The rows of each matrix lie in a flat space through zero, up to rounding. After each matrix: how many dimensions does the smallest such space have?
In the rows, 128 means zero.

[[125 124 128 139 122 125 131 136 130 124 138 131 135 124 135 123 142 134]
 [124 122 130 146 115 121 129 140 123 124 145 131 136 122 132 120 148 135]
 [128 130 120 127 145 132 135 132 156 119 119 146 141 127 151 128 129 137]
 [139 146 127 112 154 135 122 117 152 125  97 160 141 135 140 126  88 124]
 [122 115 145 154  77 112 117 138  70 140 169  97 113 123  90 118 154 121]
 [125 121 132 135 112 123 127 131 109 132 142 113 120 126 116 127 141 126]
 [131 129 135 122 117 127 120 120 103 138 129 111 113 132 104 131 118 117]
 [136 140 132 117 138 131 120 118 130 131 110 142 130 134 124 127  99 120]
 [130 123 156 152  70 109 103 130  51 146 164 101 111 127  72 113 131 110]
 [124 124 119 125 140 132 138 131 146 123 125 128 130 126 143 134 139 135]
 [138 145 119  97 169 142 129 110 164 125  86 150 132 137 144 138  87 124]
 [131 131 146 160  97 113 111 142 101 128 150 149 146 123 118 103 129 127]
 [135 136 141 141 113 120 113 130 111 130 132 146 138 128 117 113 112 122]
 [124 122 127 135 123 126 132 134 127 126 137 123 128 125 131 127 143 132]
 [135 132 151 140  90 116 104 124  72 143 144 118 117 131  84 115 111 110]
 [123 120 128 126 118 127 131 127 113 134 138 103 113 127 115 135 142 126]
 [142 148 129  88 154 141 118  99 131 139  87 129 112 143 111 142  71 109]
 [134 135 137 124 121 126 117 120 110 135 124 127 122 132 110 126 109 118]]
 => 3

[[154 139 117 136 136  95 132 135 108 117 134 140 128 119 117 120 144 130]
 [139 157 103 152 123 123 129 149 111 148 131 152 129 147  94 111 146 138]
 [117 103 125 106 147  90 123 140 134 127 125 115 102 111 127 147 145 113]
 [136 152 106 177 120 111 129 114  89 146 116 159 158 153 109 109 134 140]
 [136 123 147 120 182 150 122 140 130 103 139 133 140 125 166 113 130 112]
 [ 95 123  90 111 150 135 117 181 139 159 130 131  85 112  99 123 149 115]
 [132 129 123 129 122 117 168 129 145  97 118 130 140 127 137 136 139 133]
 [135 149 140 114 140 181 129 169 173 132 150 123 126 140 117 100 116 124]
 [108 111 134  89 130 139 145 173 237 130 128  91  92  99 105 120  89 108]
 [117 148 127 146 103 159  97 132 130 182 131 132 125 160  93 113 109 136]
 [134 131 125 116 139 130 118 150 128 131 138 131 105 121 122 129 139 125]
 [140 152 115 159 133 131 130 123  91 132 131 151 160 148 122 105 139 136]
 [128 129 102 158 140  85 140 126  92 125 105 160 130 141 129 143 165 134]
 [119 147 111 153 125 112 127 140  99 160 121 148 141 178  99 129 165 135]
 [117  94 127 109 166  99 137 117 105  93 122 122 129  99 170 147 151 112]
 [120 111 147 109 113 123 136 100 120 113 129 105 143 129 147 148 131 128]
 [144 146 145 134 130 149 139 116  89 109 139 139 165 165 151 131 157 140]
 [130 138 113 140 112 115 133 124 108 136 125 136 134 135 112 128 140 136]]
 => 9

[[168  95 172 138 130 148  66 112 143 186 113 128 173 175 100 155 137 150]
 [ 95 167  67 142 132 142 193 134 112 112 123 138  90  88 141 125 146 122]
 [172  67 159 162 118 120  75 109 128 198  93 105 160 139  90 195  92 152]
 [138 142 162  94 133 143  94 138 138 116 145 143 143 168 145  77 149 125]
 [130 132 118 133 127 135 131 131 120 138 118 128 121 121 131 128 126 131]
 [148 142 120 143 135 183 110 125 123 185 102 146 139 152 122 130 164 149]
 [ 66 193  75  94 131 110 214 155 117  28 166 141  69  80 178  59 139  92]
 [112 134 109 138 131 125 155 120 132 118 133 129 124 116 120 144 137 125]
 [143 112 128 138 120 123 117 132 115 150 108 117 122 116 128 141 101 135]
 [186 112 198 116 138 185  28 118 150 201 117 149 192 221 110 113 172 156]
 [113 123  93 145 118 102 166 133 108 117 116 111  96  77 133 149  91 122]
 [128 138 105 143 128 146 141 129 117 149 111 131 117 116 129 136 134 135]
 [173  90 160 143 121 139  69 124 122 192  96 117 152 150 112 153 105 150]
 [175  88 139 168 121 152  80 116 116 221  77 116 150 138  99 184 109 160]
 [100 141  90 145 131 122 178 120 128 110 133 129 112  99 121 151 138 122]
 [155 125 195  77 128 130  59 144 141 113 149 136 153 184 151  60 129 124]
 [137 146  92 149 126 164 139 137 101 172  91 134 105 109 138 129 132 142]
 [150 122 152 125 131 149  92 125 135 156 122 135 150 160 122 124 142 139]]
 => 4

[[117 132 142 135 125 121 114 148 118 140 105 101 129  98 129 129 138 128]
 [132  78 126 132 118 113 133 121 125 133 152 157 132 123  94 114  85 118]
 [142 126  91 108 159 117 144 137 125 143 159 103 146 142 108 137 137 131]
 [135 132 108 104 131 108 136 167 115 106 150 109 129 126 134 126 145 138]
 [125 118 159 131  69 133  96 106 107 110  91 184 103 126 124 108 120 126]
 [121 113 117 108 133  79 119 146 175 136 137 131 121 122 120 128 114 104]
 [114 133 144 136  96 119  81 138  97 141  92 111 130 106 122 122 143 132]
 [148 121 137 167 106 146 138  84 118 110 139 136 130 145 136 123  94 152]
 [118 125 125 115 107 175  97 118  49 131 132 147 139 148 111 111 151 136]
 [140 133 143 106 110 136 141 110 131 101 109 168  90 131 137 117 129 126]
 [105 152 159 150  91 137  92 139 132 109  92 151 125 127 163 127 146 127]
 [101 157 103 109 184 131 111 136 147 168 151  51 142 133 145 143 152 116]
 [129 132 146 129 103 121 130 130 139  90 125 142 102 123 158 118 118 133]
 [ 98 123 142 126 126 122 106 145 148 131 127 133 123 117 142 123 124 107]
 [129  94 108 134 124 120 122 136 111 137 163 145 158 142  97 123 109 125]
 [129 114 137 126 108 128 122 123 111 117 127 143 118 123 123 115 117 130]
 [138  85 137 145 120 114 143  94 151 129 146 152 118 124 109 117  68 119]
 [128 118 131 138 126 104 132 152 136 126 127 116 133 107 125 130 119 129]]
 => 9

[[119 117 131 125 111 138  98 131  96 108 130 106 129 108 114 157 139 138]
 [117 132 127 102 121 127 113 132 117 123 119 120 127 121 123 127 131 126]
 [131 127  97 140 159 119 166 107 121 128 144 142 132 105 114 160 130 136]
 [125 102 140 155 103 147  88 129  84  96 146  96 133 105 113 179 146 149]
 [111 121 159 103  89 134  68 147 107 111 123  95 130 134 134 121 138 125]
 [138 127 119 147 134 138 140 124 128 127 123 133 124 122 120 139 127 136]
 [ 98 113 166  88  68 140  33 154  80  97 124  74 130 117 122 139 147 128]
 [131 132 107 129 147 124 154 119 132 139 130 144 125 114 116 139 122 127]
 [ 96 117 121  84 107 128  80 132  71 106 135  97 129  80  96 176 143 131]
 [108 123 128  96 111 127  97 139 106 141 133 122 119  95  99 147 123 115]
 [130 119 144 146 123 123 124 130 135 133 149 127 134 140 140 124 127 124]
 [106 120 142  96  95 133  74 144  97 122 127 104 123 106 110 142 133 122]
 [129 127 132 133 130 124 130 125 129 119 134 123 136 139 141 125 134 131]
 [108 121 105 105 134 122 117 114  80  95 140 106 139  89 108 179 149 143]
 [114 123 114 113 134 120 122 116  96  99 140 110 141 108 123 160 147 140]
 [157 127 160 179 121 139 139 139 176 147 124 142 125 179 160  82 114 123]
 [139 131 130 146 138 127 147 122 143 123 127 133 134 149 147 114 130 133]
 [138 126 136 149 125 136 128 127 131 115 124 122 131 143 140 123 133 138]]
 => 5

[[ 77 173 162 106 201 104 104 136  90 115 169 125 113  98 151 149 176 177]
 [173 151 179 131 133 144  87  87 137 159 148 155 100 133  51 139  94 122]
 [162 179 160 106 215  88 112  78 154 146 133  94 128 123  99 123  88 116]
 [106 131 106 117 155 108 140 113 119 114 152 103  83 128 152 114 129 145]
 [201 133 215 155 158 175 121 138 111 133 111 163 108 119  63 141 102 108]
 [104 144  88 108 175  87 120 125 141 148 162  80 127 134 155 108 133 142]
 [104  87 112 140 121 120 130 176 110 124 156 137 106 117 148 144 119 124]
 [136  87  78 113 138 125 176 102 113  90 137  75 106 133 131  92 121 121]
 [ 90 137 154 119 111 141 110 113 148 135 134 116 129 142 148 132 194 133]
 [115 159 146 114 133 148 124  90 135 124 125 107 114 141 141 110 189 153]
 [169 148 133 152 111 162 156 137 134 125  54 142 191 148  93 101 124 109]
 [125 155  94 103 163  80 137  75 116 107 142 118 101 110 121 124  78 150]
 [113 100 128  83 108 127 106 106 129 114 191 101 119 130 172 133 164 123]
 [ 98 133 123 128 119 134 117 133 142 141 148 110 130 165 130 104 160 117]
 [151  51  99 152  63 155 148 131 148 141  93 121 172 130  70 137 120  92]
 [149 139 123 114 141 108 144  92 132 110 101 124 133 104 137 138 101 134]
 [176  94  88 129 102 133 119 121 194 189 124  78 164 160 120 101 115  89]
 [177 122 116 145 108 142 124 121 133 153 109 150 123 117  92 134  89 137]]
 => 11

[[144  86 139 140 143 142 113 118 136 119 104 139 135 156 125 107 142 133]
 [ 86 232  61 111 100 113 188 132  83 151 172 118 102  50 132 174 100 121]
 [139  61 122 164 164 222  93 132 142 131  71 147 147 178 172  99 135 132]
 [140 111 164 119 126  97 114 127 146 121 134 121 133 145 112 122 138 131]
 [143 100 164 126 126 116  99 139 147 112 126 125 138 145 123 120 129 120]
 [142 113 222  97 116  55  94 133 174 111 141 105 130 154  92 127 143 142]
 [113 188  93 114  99  94 159 140  99 130 174 120 118  73 121 157 104 105]
 [118 132 132 127 139 133 140 104 127 128 102 134 111 131 116 124 144 156]
 [136  83 142 146 147 174  99 127 138 111  83 143 131 155 140 109 135 134]
 [119 151 131 121 112 111 130 128 111  97 123 135 105  91 108 140 118 125]
 [104 172  71 134 126 141 174 102  83 123 115 146  95  81 116 139 126 140]
 [139 118 147 121 125 105 120 134 143 135 146 118 141 144 125 125 132 123]
 [135 102 147 133 138 130 118 111 131 105  95 141 117 139 110 113 143 143]
 [156  50 178 145 145 154  73 131 155  91  81 144 139 173 126  96 141 128]
 [125 132 172 112 123  92 121 116 140 108 116 125 110 126  97 130 140 149]
 [107 174  99 122 120 127 157 124 109 140 139 125 113  96 130 147 119 132]
 [142 100 135 138 129 143 104 144 135 118 126 132 143 141 140 119 121 110]
 [133 121 132 131 120 142 105 156 134 125 140 123 143 128 149 132 110 104]]
 => 5

[[127 154 133 138  76 116 168 128 123 136 141 107 133 114 122 109 147 119]
 [154  99 104 128 180 115  86  80 117 129  87 143  85 128 125 109 119 157]
 [133 104 120 120 175 134  92 119 130 122 111 146 117 138 132 138 113 140]
 [138 128 120 133 126 117 129 108 121 132 117 125 112 122 124 111 133 136]
 [ 76 180 175 126  38 157 201 225 151 124 208 103 214 131 135 172 140  71]
 [116 115 134 117 157 146 107 152 139 119 134 143 144 142 136 157 113 123]
 [168  86  92 129 201 107  69  54 111 130  66 149  62 127 123  96 117 172]
 [128  80 119 108 225 152  54 133 140 112 106 168 122 155 140 166  93 143]
 [123 117 130 121 151 139 111 140 134 122 129 139 135 137 133 145 117 127]
 [136 129 122 132 124 119 130 112 122 131 120 125 116 123 125 115 133 134]
 [141  87 111 117 208 134  66 106 129 120  94 158 102 143 133 139 104 151]
 [107 143 146 125 103 143 149 168 139 125 158 123 163 132 132 151 129 107]
 [133  85 117 112 214 144  62 122 135 116 102 163 115 149 137 154  99 145]
 [114 128 138 122 131 142 127 155 137 123 143 132 149 136 133 150 121 117]
 [122 125 132 124 135 136 123 140 133 125 133 132 137 133 131 140 123 124]
 [109 109 138 111 172 157  96 166 145 115 139 151 154 150 140 173 105 120]
 [147 119 113 133 140 113 117  93 117 133 104 129  99 121 123 105 131 145]
 [119 157 140 136  71 123 172 143 127 134 151 107 145 117 124 120 145 112]]
 => 2

[[148 207  88 132 119 104 121 101  90 104 106  78 154 168 125 154 172 189]
 [207  43 195 106 123  27  93 115 175 200 200 198 192 155  83  87 132  83]
 [ 88 195  76 147 136 183 131 134 103  78  72  84  85 118 157 165 139 167]
 [132 106 147 118 120 118 145 126 126 143 150 134 145 128 119 110 118 115]
 [119 123 136 120 118 135 157 126 113 131 140 118 139 126 126 115 117 124]
 [104  27 183 118 135 156 147 159 169 161 164 187 105  80 128  89  70  51]
 [121  93 131 145 157 147  79 155 179 129 109 176  78  99 141 141 117  97]
 [101 115 134 126 126 159 155 138 122 124 129 124 114 108 136 119 106 114]
 [ 90 175 103 126 113 169 179 122  80  98 111  73 125 125 142 133 124 157]
 [104 200  78 143 131 161 129 124  98  84  81  81 105 133 148 162 149 174]
 [106 200  72 150 140 164 109 129 111  81  70  91  90 129 152 172 153 173]
 [ 78 198  84 134 118 187 176 124  73  81  91  60 110 122 151 147 129 170]
 [154 192  85 145 139 105  78 114 125 105  90 110 125 157 131 168 175 176]
 [168 155 118 128 126  80  99 108 125 133 129 122 157 162 114 139 162 155]
 [125  83 157 119 126 128 141 136 142 148 152 151 131 114 122 106 105  96]
 [154  87 165 110 115  89 141 119 133 162 172 147 168 139 106  98 120 106]
 [172 132 139 118 117  70 117 106 124 149 153 129 175 162 105 120 151 140]
 [189  83 167 115 124  51  97 114 157 174 173 170 176 155  96 106 140 107]]
 => 3

[[177 170 156 153 113  88 151 113 116  91 121 102 141 123 164 151 172 122]
 [170  62 144 161 121 109 161 142  69 122 164 103  89 112 129 126 131 105]
 [156 144  75 114 144 163 122 127 118 135 165 164 109 166 157 172 181  95]
 [153 161 114  86 120 112 121 170 163 128 102 120 144 129 167 140 172 154]
 [113 121 144 120 146 135 129 135 155 123 143 115 119 132 206 109 116 129]
 [ 88 109 163 112 135 124 136 162 151 180 150  99 131 181  88  78  67  79]
 [151 161 122 121 129 136 125 121 143 105 127 124 129 150 175 135 163 155]
 [113 142 127 170 135 162 121 108 129 120 104 130 148 103 154 108 177 142]
 [116  69 118 163 155 151 143 129 130 120 110  85 101  90 130 138 119 147]
 [ 91 122 135 128 123 180 105 120 120  96 141 153 111 116 203 121 114 145]
 [121 164 165 102 143 150 127 104 110 141  61 142 166  50  76 110  94 153]
 [102 103 164 120 115  99 124 130  85 153 142 213  93 107 102  93  59 117]
 [141  89 109 144 119 131 129 148 101 111 166  93 139 107 130 157 136 129]
 [123 112 166 129 132 181 150 103  90 116  50 107 107  47 100 100 105 114]
 [164 129 157 167 206  88 175 154 130 203  76 102 130 100  85 198 170  89]
 [151 126 172 140 109  78 135 108 138 121 110  93 157 100 198 123 184  80]
 [172 131 181 172 116  67 163 177 119 114  94  59 136 105 170 184 192 110]
 [122 105  95 154 129  79 155 142 147 145 153 117 129 114  89  80 110  91]]
 => 14

[[121 129 114 159 140 102 126 126 158  98 105 132 115 112  98  82 108 116]
 [129 152 148 142 116 119 115 144 117 100 130 129 144 118 126 130 149 130]
 [114 148 124  97 167 138 118 124 122 128 116 104  89 162 136 153 130 134]
 [159 142  97 133 126 101 122 126 141 133 120 131 107 103 123 140 115 124]
 [140 116 167 126 115 127 149 127 116 139 129 120 152 140 157 150 140 155]
 [102 119 138 101 127  44 121 120 131  89 124 158 115  72 159 137 121 140]
 [126 115 118 122 149 121 138 108 127 122 114 112 101 125 112 114 139 127]
 [126 144 124 126 127 120 108 158 126 137 133 149 128 131 146 145 115 138]
 [158 117 122 141 116 131 127 126 125 129 125  98 140 115 126 134 137 132]
 [ 98 100 128 133 139  89 122 137 129  97 109 138 128  98 128 101 124 147]
 [105 130 116 120 129 124 114 133 125 109 124 126 143 136 124 116 125 128]
 [132 129 104 131 120 158 112 149  98 138 126 125 147 122 119 145 148 147]
 [115 144  89 107 152 115 101 128 140 128 143 147  75 119 113 116 115  90]
 [112 118 162 103 140  72 125 131 115  98 136 122 119 129 154 119 154 136]
 [ 98 126 136 123 157 159 112 146 126 128 124 119 113 154 131 126 122 132]
 [ 82 130 153 140 150 137 114 145 134 101 116 145 116 119 126 117 118 133]
 [108 149 130 115 140 121 139 115 137 124 125 148 115 154 122 118 120 117]
 [116 130 134 124 155 140 127 138 132 147 128 147  90 136 132 133 117 128]]
 => 11

[[146  53 137 118 116 132 118 160 150 105 104 132 124 102 159 123 125 132]
 [ 53 142  84 118 148  83 121 115 122 157 105 118 138 104 165 122 131 152]
 [137  84 154 115 114 177 149 167 141 116  96 124 104 108 150 153 106 148]
 [118 118 115 127 133 118 126 128 143 105 150 130 107 126 132 129  88  97]
 [116 148 114 133 135 144 136 136 128 159 148 105 164 111 138 106 135 118]
 [132  83 177 118 144  85 141 127 139 101 146 112 127 120 112 153 128 128]
 [118 121 149 126 136 141 139 119 132 109 116 128 135 150 122  94 115 126]
 [160 115 167 128 136 127 119 134 117 146  98 111 113 126 163 147 148  71]
 [150 122 141 143 128 139 132 117 153 132 139 140 125 136 150 140 141 109]
 [105 157 116 105 159 101 109 146 132 140 107 151 134 120 124 126 101 114]
 [104 105  96 150 148 146 116  98 139 107 229 166 112 151 126 118 136  86]
 [132 118 124 130 105 112 128 111 140 151 166 113 147 110 111 150 130 122]
 [124 138 104 107 164 127 135 113 125 134 112 147 120 142 111 143 112 129]
 [102 104 108 126 111 120 150 126 136 120 151 110 142 191 106 155 122 143]
 [159 165 150 132 138 112 122 163 150 124 126 111 111 106 205 165 155 109]
 [123 122 153 129 106 153  94 147 140 126 118 150 143 155 165  92 148  96]
 [125 131 106  88 135 128 115 148 141 101 136 130 112 122 155 148 117 133]
 [132 152 148  97 118 128 126  71 109 114  86 122 129 143 109  96 133 153]]
 => 15

[[ 89 191 135 146 150 161 126 129 123 173  83 126 148 135 114 122 125 130]
 [191 158 167  95  59  72 116 134 103 137 109  69 131 121 109 143 106 125]
 [135 167 154 119 127 105 149 122 107 138  87 123 147 149 154 143 119 124]
 [146  95 119  64 120 155  96  91 155 152 162 124  96 134 150 186  64 163]
 [150  59 127 120 157 139 131  84 178 115 161 142  96 152 149 152 149 151]
 [161  72 105 155 139  54 126 123 100 151 124 101  97 114 128 105 179 140]
 [126 116 149  96 131 126  52 127 150 114 150 128  75 151 126 161 106 121]
 [129 134 122  91  84 123 127 107 122 118 122 148 152 163 134 131 128 128]
 [123 103 107 155 178 100 150 122 108 183 107 118 104 112 160 123 119 148]
 [173 137 138 152 115 151 114 118 183 176 141 115  88  80 142 144 100 133]
 [ 83 109  87 162 161 124 150 122 107 141 180 144 127 104  76 121 141 126]
 [126  69 123 124 142 101 128 148 118 115 144 107 101 123 122 109 105 135]
 [148 131 147  96  96  97  75 152 104  88 127 101 123 139 106 131 148 115]
 [135 121 149 134 152 114 151 163 112  80 104 123 139 130 167 116 133 117]
 [114 109 154 150 149 128 126 134 160 142  76 122 106 167 140  82 126 131]
 [122 143 143 186 152 105 161 131 123 144 121 109 131 116  82 102 165 118]
 [125 106 119  64 149 179 106 128 119 100 141 105 148 133 126 165 118 165]
 [130 125 124 163 151 140 121 128 148 133 126 135 115 117 131 118 165 125]]
 => 11
